The rows are grouped in 4 ways, from coarse to fine. Each group lies inside one group of the grouping before and may be the whole of it. The rows also spread widely along 14 directions, which tell nothing about the answers.
In the rows, 128 means zero.
Some rows, each with its group in each grouping after it:
[202 129 154 135 145 103 120 101 130 134  85  27  87 122 146 154 135 105
 181 115 132 129 111  72 145 154 157]
duz Z_423 Z_309 Fupon
[ 45 129 108 169 103 117  83 108 120 167 133 108  74 138 136 113 110  63
 133 153 168  96 135 151 118 109 141]
duz Z_526 Z_597 tabi
[121  94 142 166 154 122 107 127 157 137 125 127 121 118 117  91 148 126
 128 140 138  96 159 120  83  95 157]
duz Z_526 Z_753 mosi
[103 125 179 118 129 112 162 149  78 113 150  56 150 126  95 161  97 125
 155  63  86 162 134 161 160 139  69]
duz Z_423 Z_355 ladim
[ 89 178 116 147  85 129 105 132 124  89 130 123 158 155 136 115 161 151
 119 172 109 156 112  94 156 127 175]
narap Z_333 Z_821 kodo
[100 126 107 142 104  77 138 128 131 105 120 129  98 143 153 122 187 154
 172 126 118 119 121  96 179 138 114]
duz Z_438 Z_769 Sali
[155 137 106 135 114 118 101  91 133 101 109 189 174 167  97 116 122 160
 134 144  58 114 115  96 111 112 137]
narap Z_558 Z_349 bipab
[151 165 121 157 139 159 124  71 122 202 115 133 140  83 131 149 143  72
  99 176 134  73 138 105 139 141 142]
duz Z_176 Z_62 Giga
[166 149  80 138  96 145 153 153 122 105 178 109 139  95 166 100 100  86
 108 135 166  94 170 147 139 140 121]
duz Z_526 Z_658 Solut
[145  93 114 159 171  91 116 159  83  64 138 116 111  62 163  53  78 106
 165 109 109 129 127 131  92 126 103]
duz Z_438 Z_839 volen
[154  87 126  59 147 144 168 125 127 151 128 137  42 125 130 130 107 118
 185 128 111  83 143 162 144  85 101]
narap Z_672 Z_561 buki
[145  85 146 137 162 119  87 107 140  89 122 115 109  99 185  88 157 133
 138 110 153 130 130 107 106 154 117]
narap Z_682 Z_981 res
[163  82 150 117 156  98 120 119 142 141 125  59  57 134 168 118 168 125
 175  74 146 118 138  91 136 156 143]
duz Z_423 Z_179 raz
[127 109 157 146 146  98 112 149 104  74 116  37 109 121 139 113  61 104
 172 112 138 164 113 139 106 123 110]
duz Z_526 Z_597 bafaf
[147 113 141 100 173 104 145 152  88 116 129  64  94 149 116 107  58 127
 175 102  71 172 117 121 108 128 132]
duz Z_438 Z_857 Nes
[143 112 109 129 142 138 106 147  96  90 139 126 105  97 132  69  57  93
 153 144 105 120 132 146  89  84 145]
narap Z_333 Z_282 dom
[138 119  87 117 123 123 158 109 131 159 147 155 131 193  98 115  85 128
 129 117 108  65 140 124 108 124 119]
narap Z_333 Z_973 tef
[139  98 128 137 114 110  89  88 160 116 125 116 108 161 133 139 127 103
 131 103 155 125 162 153 102 140 100]
duz Z_438 Z_857 pideb
[180 145 150 170  92 133  66  80 161  92  99  81 175 137 106 174 114  84
 112 140 150 153 160 144  99 134 133]
duz Z_438 Z_839 ziz
[118 117 186 141 140 142 111  96 104 118 117  77 146 104 130 165 124 109
 149  99 152 104 109 133 138 129  82]
narap Z_558 Z_349 Zeli
[141 143 108 126 130 130 126 122 101 120 151 109 124 121 177  97 134 122
 129 122 133 107 113  88 145 163 135]
narap Z_672 Z_561 buki
[169 109  80 153 123  97  99  84 160  99 114 169 144 180 126 101  85 123
 117 139 130  98 140 117  74 137 102]
duz Z_176 Z_62 Giga
[116 129 147 127 133 152 105  66 129 194 137 122 147 146 105 158 142 101
  96 105 114 113 155 132 120 159 124]
narap Z_682 Z_981 res
[125  72 174 111 212 102 166 101  99 176 131  94 117 138 119 133 100 134
 151  46 103 105 123 131 107 176  52]
narap Z_333 Z_973 tef
[153 140 131 147 132 118 152 165 103 111 160  78 152  83 139 119 107 104
 103 114 115 174 188 177 124 178  98]
narap Z_672 Z_561 buki
[140 115  80 116  75 116 121 124 138 134 167 140  96 158 141 113 155 113
 133  94 122  99 184 144 143 139 137]
narap Z_672 Z_561 buki
[208 138 113 108 146 133 178 121 132 148 128 139 145 110 120 127 112 128
 128 138  76 117 153 119 136 144 123]
duz Z_526 Z_597 tabi
[197 120 118 127  81 111 132 146 127  81 131  91 122 119 118 135 130 118
 170 105 102 124 172 142 145 110 135]
narap Z_672 Z_561 buki
[ 98 108 168 143 145 110 128 127 128 122 116  65 123 168 108 147 104 137
 151 113 148 130 123 139 109 126  99]
narap Z_558 Z_349 bipab
[132 147 137 106 112 168 112  93 130 102 139 118 134 124 161 149 123 103
 124 141 168 112 114 127 152 126 105]
duz Z_438 Z_769 Sali
[144 116 119 141 122  93 182 142 134 151 135 115 127 133 102 140 144 135
 142 104  99 111 181 152 143 149  99]
narap Z_333 Z_973 tef
[ 84 155  47 170  93  55 110 120 101 105 140 183 121 130 177  76 176 138
 136 136  78 137 119  88 170 186 121]
duz Z_438 Z_839 volen
[103 123 101 118  95 106 117 131 160  96 149 143 104 166 164 109 184 154
 129 126 132 150 157 125 152 150 127]
duz Z_438 Z_839 volen
[115 129 150  82 123 151 149 113 113 104 119 112 116 163 121 152  93 141
 170 142 128  96  85 125 155  87  93]
narap Z_672 Z_561 buki
[185 118 134  81 100 136 100  99 171  70  91  90  62 141 181 148 126 115
 182 158 166 141 112 123 155 109 131]
duz Z_526 Z_597 tabi
[149 158  89 141 133 117 149 108 100 113 137 149 165 137 146 100  91 128
 122 142 107  90  87  78 137 155 107]
duz Z_423 Z_355 ladim
[134 137 160 137  83 138 104 113 113  78 153  62 173 127 141 163 128 103
 125  71 155 139 144 148 152 157  95]
narap Z_333 Z_973 tef
[ 82 122 149 179 186  93  79 107  96 129  98 110 120  98 150  90 111 108
 130 148 107 162 101 119  89 163 120]
narap Z_333 Z_973 tef
[148 142 121 161 158 106 148 146  98 138 135  99 133  80 162  95 159 136
 135 129 105 123 131  84 144 173 144]
narap Z_558 Z_349 Zeli

New rows. What belongs after each?
[116 128 121 131 136 113 131 137 183 106 103 120 102 175 135 119 120 148
 117 202 153 167 153 148 103 124 122]
duz Z_176 Z_62 Giga
[175 140 111 140 119 128  89  79 157 127 102 133 126 120 138 139 108  84
 112 167 124 142 152 144 108 144 131]
duz Z_526 Z_753 mosi
[ 90 152 133 128 113 154 109 133  99 107 170 153 163  90 136 111 143 115
  98 130  94 157 155 156 145 127 118]
duz Z_438 Z_857 pideb
[ 86 109 146 145 133  97  81 141  96  67 122 110 110 112 155  79 152 146
 177 111  95 150  98  98 133 113 148]
narap Z_333 Z_973 tef
[156 122 115 138 103 125 162 144 153 136 147 112 123 130 130 134 172 138
 134 121 145  89 181 132 148 132 131]
narap Z_558 Z_349 Zeli
[164 126 141  81  82 182 155 113 207 108 148 129 148 205 114 167 150 157
 109 142 182  87 162 134 142  91 126]
duz Z_423 Z_179 raz
[109 131 165 116 165 142 153 156  44 120 143  60 115  61 121 129  42  77
 160 110  96 150 119 178 136 119  90]
narap Z_333 Z_821 kodo
[182 152  73 156 148  91 148 119  86 159 103  99 131 173  84  96  33 109
 163 151  57  89  95  63  91 126 179]
narap Z_333 Z_282 dom
[181 129 113 126 148 153 102  59 134 135 116 171 176 166 101 121  66 113
 104 139 105  82 113 106  71 125 127]
narap Z_333 Z_821 kodo
[114 133 144 116 119 187 120  64 164 176 130 173 149 149 117 166 160 121
  93 158 161  60 142 138 130 111 111]
narap Z_558 Z_349 Zeli
[ 65 140 153 150 153 151  92  59 133 183 107 128 135 163 116 160  96  95
  94 169 167 104 107 147  95 141  93]
narap Z_558 Z_349 bipab
[144 166 157 106 117 181 180 129 137 167 134  72 122 113 120 178 154 112
 133 168 159  94 144 123 179 103 148]
duz Z_438 Z_857 pideb
[160 146  76 116 120 118 124 104 154 120 131 203 141 130 148 103 134 133
  94 170  75 161 165 146 126 164 113]
duz Z_526 Z_658 Solut
[161 125 104 163  85  99 156 150 149  97 137 132 150 117 118 115 162 141
 145 125 117  93 172 122 149 112 129]
duz Z_526 Z_597 tabi
[203 116 121 165 141  76 127 108 135 126  92 133 124  92 131 110 197 147
 171 115  67 101 135  55 145 142 157]
duz Z_423 Z_309 Fupon
[169 127 114 147 127 122 130 120 118 121 124 106 141 132 101 125  70  96
 136 128 114 108 147 142  97 121 128]
narap Z_333 Z_821 kodo
[158 139 119 154 164 113  95 104  94 118 101  98 131 123 131  98  48  91
 139 150  97 141  99 108  80 146 143]
narap Z_333 Z_973 tef
[145 192 122 177  92 142 120 119 129 135  97 132 156  65  92 159 114  69
 102 223  97 152 171 176 139 105 142]
duz Z_423 Z_309 Fupon
[116 109 134 155 152 124  49  81 121 152 105 112  98 134 129  95 124  97
 141 137 113 118 117  90  80 118 186]
narap Z_682 Z_981 res
[ 40 131 159 152 150  99 168 166 111 111 129  93 124 129 126 117 132 156
 141 148 135 142 112 136 150 123  83]
duz Z_423 Z_309 Fupon
[176 103 163  85 106 167 178 118 187 130 127 128 122 138 111 181 187 154
 145 131 158  71 177 153 162  88  99]
narap Z_672 Z_561 buki
[125 126 162 146 128 129 140 119 173 116 121 129 175 152  97 153 174 163
 108 140 128 138 165 131 124 124 110]
duz Z_438 Z_769 Sali
[189 101 118  96 208 125 217 143 101 175 134 110  83  86 140  98  82 120
 170 120 101  63 123 106 130 127 107]
duz Z_526 Z_753 mosi
[114 107 112 167 133  74 143 120 132 124 135 140 137 125 148 110 171 144
 127  99 121 115 153 127 137 184  76]
narap Z_333 Z_282 dom
[193 112 112 152  91 104 191 144 165  97 124  94 120 111 130 156 155 124
 169 123 180  55 173 136 165 112  89]
duz Z_438 Z_839 ziz
[138 162  51 160  88 100  47 126  92  85 100 122  51  90 172  69  63  42
 167 208 101 160 118 139 113 110 196]
narap Z_333 Z_973 tef
[139 119 183 105 195 149 176 169  71 135 145  40 114  82 141 109 104 133
 165 106 115 119 106 101 138 123 131]
narap Z_672 Z_561 buki
[109  87 155  96 110 150 138 101 223 163 105 145  90 228  70 177 160 162
 139 159 163  88 177 170 107  63 123]
narap Z_558 Z_349 bipab
[135 125  83 128 107  84 114 137 124  74 131 116 116 196 128  92  69 136
 151 128 102 150 125 116 107 128 127]
duz Z_176 Z_62 Giga
[140 161 126 124  77 146 135 158 137  94 141  95 149 155 111 129 145 148
 134 158 114 135 150 115 149  95 180]
narap Z_672 Z_561 buki
[132 139 116 124 124 115 141 104 144 144 104 130  99 149 128 140 130 124
 146 167 118 117 121 118 146 127 122]
duz Z_423 Z_355 ladim
[100 143 149 138 114 157 157 152 122 150 163 137 148  59 122 143 176 109
  90 145 118 136 206 201 157 132  98]
narap Z_672 Z_561 buki
[ 73 125 122 138 142 148 106 114 121 181 157 128 109 160 110 100  89  89
 102 140 137  98 142 140  87 109 151]
duz Z_423 Z_179 raz
[114 164 150 121 154 163 108  68 117 164 114 119 151 141 147 154 120 116
  99 161 134 127  90 102 132 168 118]
narap Z_558 Z_349 Zeli
[142 148  99 109  76 151  93 121 109 119 158 123  96 102 169 118 163  96
 143 122 115 123 151 125 172 129 171]
narap Z_558 Z_349 Zeli
[103 119 161 104 145 154  87  32 176 159 109 163 141 199 133 164 148 136
  93 137 155 110 105 114 113 150  90]
duz Z_423 Z_179 raz
[121 136 114 139 110 134  94  84 144 106 139 130 154 163 152 132 105 105
  91 133 170 123 136 138 112 159  87]
duz Z_176 Z_62 Giga
[137  97 133 127 148 108 191 154 138 139 155 115 133 127 115 120 136 148
 135  93 117 100 173 144 133 134  89]
duz Z_526 Z_753 mosi
[182 121 103 118 139 108 132 102 136 120 110 126  98 128 162 130 107 115
 144 138 124 130 137 137 127 170  93]
narap Z_558 Z_349 Zeli
[134 126 106  63 165 199 116  98 119 136 155 173  91 134 185  67 112 127
 131 165 143  58  79  62 125  88 168]
duz Z_176 Z_62 Giga
[162  96 153 129 147 111 125  97 158 116  91 131 126 151 116 135 156 162
 160 129 116  96 123  98 115 113 115]
narap Z_672 Z_561 buki
[194 100 124 100 120 113 147 139 147  83  96 118  79 122 119 136  98 126
 187 152 106 129 154 166 128  87 106]
narap Z_672 Z_561 buki
[ 66 146 158 149 142 147  91  68 155 162 116 179 165 142 122 136 192 144
  78 166 120 126 123 109 127 140 122]
duz Z_423 Z_309 Fupon
[ 54 150 104 128 130 108 175 148 116 160 136 160 142 199  69 112 106 169
 124 169  61 126 128 122 131 101 127]
duz Z_176 Z_62 Giga
[108 121 128 106  97 151  65  84 160 146 134 146  97 178 113 137 129  97
 115 137 121 139 160 156 109 103 156]
duz Z_423 Z_179 raz
[144 103 125 151 134  99  80 107 136  93 115 118 126 156 135  97 117 131
 140 118 120 131 130 111  84 136 132]
narap Z_672 Z_561 buki
[148 165 119 105  68 154 121 149 146  86 124 100 116 156 101 144 117 121
 155 183 107 156 149 135 152  61 191]
duz Z_438 Z_769 Sali
[164 113 176 121 131 167  95 120 151 126  96  95  63  41 142 143 171  80
 167 174 144 126 159 151 142  64 170]
duz Z_423 Z_355 ladim
[129  95 118 141 124  59  84 147 141   6  82  92  74 157 164  90  66 134
 189 155 136 197 109 156  94 123  96]
narap Z_333 Z_973 tef
[131 126 147 152 147 125 114 121 139 104 102 118 129  91 128 124 101 105
 129 174 127 147 140 158 105 111 109]
duz Z_526 Z_753 mosi
[115 134 112  65  99 163 115 140 145 105 161 139  93 180 134 104 111 133
 128 149 108 160 145 145 133  94 165]
duz Z_423 Z_355 ladim
[132 165 100 122 132 116 152 113 115 107 120 141 155 165 124 128  75 137
 126 165  97 139  99 111 134 146  98]
duz Z_438 Z_769 Sali
[162 188 126 120  73 162 122 106 107 112 162  38 174 166 130 175  59  69
  98 105 162 139 132 134 149 168 122]
duz Z_423 Z_309 Fupon
[150 126 113 161 116 116 104 133 105  99 161  94 141  98 164 103 123  98
 120  89 144 125 157 134 120 170 118]
narap Z_558 Z_349 bipab
[108  81 194 103 167 173  71  78 146 116 100 117 100 128 118 138  68  91
 145 145 161 119 112 172  72  65  97]
duz Z_526 Z_597 tabi
[189 109 188 132 166 178  85  58 152 137  86 134 141  69 114 159 118  80
 125 156 138  99 135 143  92  93 114]
duz Z_423 Z_355 ladim
[ 78  99 143 137 146 123 105 133 137 143 129 126 110 166  93  92 128 143
 147 135 105 110 135 115  90  71 168]
duz Z_526 Z_658 Solut
[147 102  95 141  93  98  89 109 187  67 123 147  97 137 179 108 149 117
 128 144 172 137 168 158 118 142 102]
duz Z_526 Z_753 mosi
[127 146  89  83 123 140 124 105 112  86 145 164 132 166 152 112  55 121
 124 146 107 144 103 141 128 141  84]
duz Z_438 Z_839 volen
[226  91 155 103 147 140 185 149 133 112 157  88 141  98 118 128 134 138
 153  58 116  87 174 120 136 121 110]
duz Z_423 Z_309 Fupon
[122 105 103  70 137 162 114  46 167 128 123 225  94 166 186 124 136 135
 116 162 171  61  99 132 132 135  56]
narap Z_672 Z_561 buki
[158 110 114 130 153 109 148 133 129 127 113 130  95 105 136 100 118 125
 165 149 105 102 133 117 124 109 127]
duz Z_526 Z_658 Solut
[147 139 123 154 100 123  90 102 128  90 118  94 147 157 138 132 111 118
 141 130 151 108 111 101 120 132 136]
narap Z_558 Z_349 Zeli
[140 146 162 184 147  95  85 115 119  62 100  62 193 138 127 126  98 133
 122 132 122 189 106  97  93 165 121]
duz Z_438 Z_839 ziz
[189  95 183  90 167 153 161  83 168 155  95  77 111 166 117 186 126 144
 162 117 171  73 117 109 125 121  96]
narap Z_558 Z_349 bipab
[173 164 135 145 114 168 115  87 150 165 110 143 151  86 101 162 140  79
  95 183 111 116 172 148 129 114 150]
duz Z_423 Z_309 Fupon
[129  88 129 153 168 117 143 130 123 142 122 133  97  78 135  93 130 116
 149 136 132  78 147 133 108 112 110]
narap Z_682 Z_981 res
[ 84  68 138 129 164  89 154 158 160 126 143 171 108 154 129  72 208 209
 139 110 101 117 165 119 114 124 112]
narap Z_672 Z_561 buki
[112  88 158 144 164 103 101 120 163 123 109 148 127 161  91  99 149 164
 131 128  84 150 152 123  77 105 140]
duz Z_423 Z_309 Fupon
[ 83 129 147  73 143 157 123 109  94 147 161  94  88 139 165 134 123 110
 142  98 130 139 109 127 162 148 113]
duz Z_438 Z_839 volen
[133 121 141 132 109 123 109 135 113 123 141  86  96  90 161 119 195 118
 159 103 123 119 149 109 166 132 157]
narap Z_672 Z_561 buki
[158 142 133 114 128 109 116  58 121 162  99 116 121 153 123 176 120 104
 142 114  85 136 112 113 153 173  99]
duz Z_423 Z_179 raz
[187  95 134 131 168  93 103  74 163 154 112  95 125 187 140 127 133 135
 119  80 122 143 149  97  80 209 127]
narap Z_333 Z_973 tef
[119 118 123 169 138  61 139  97 109 135  96  90 104 150 159 131 175 155
 193 101 139  63  70  42 168 166 107]
narap Z_558 Z_349 bipab
[157 119 125  97 126 131 111 151 149  76 144 119  92 120 183  85 193 161
 153 129 116 162 143  86 152 125 180]
duz Z_438 Z_769 Sali
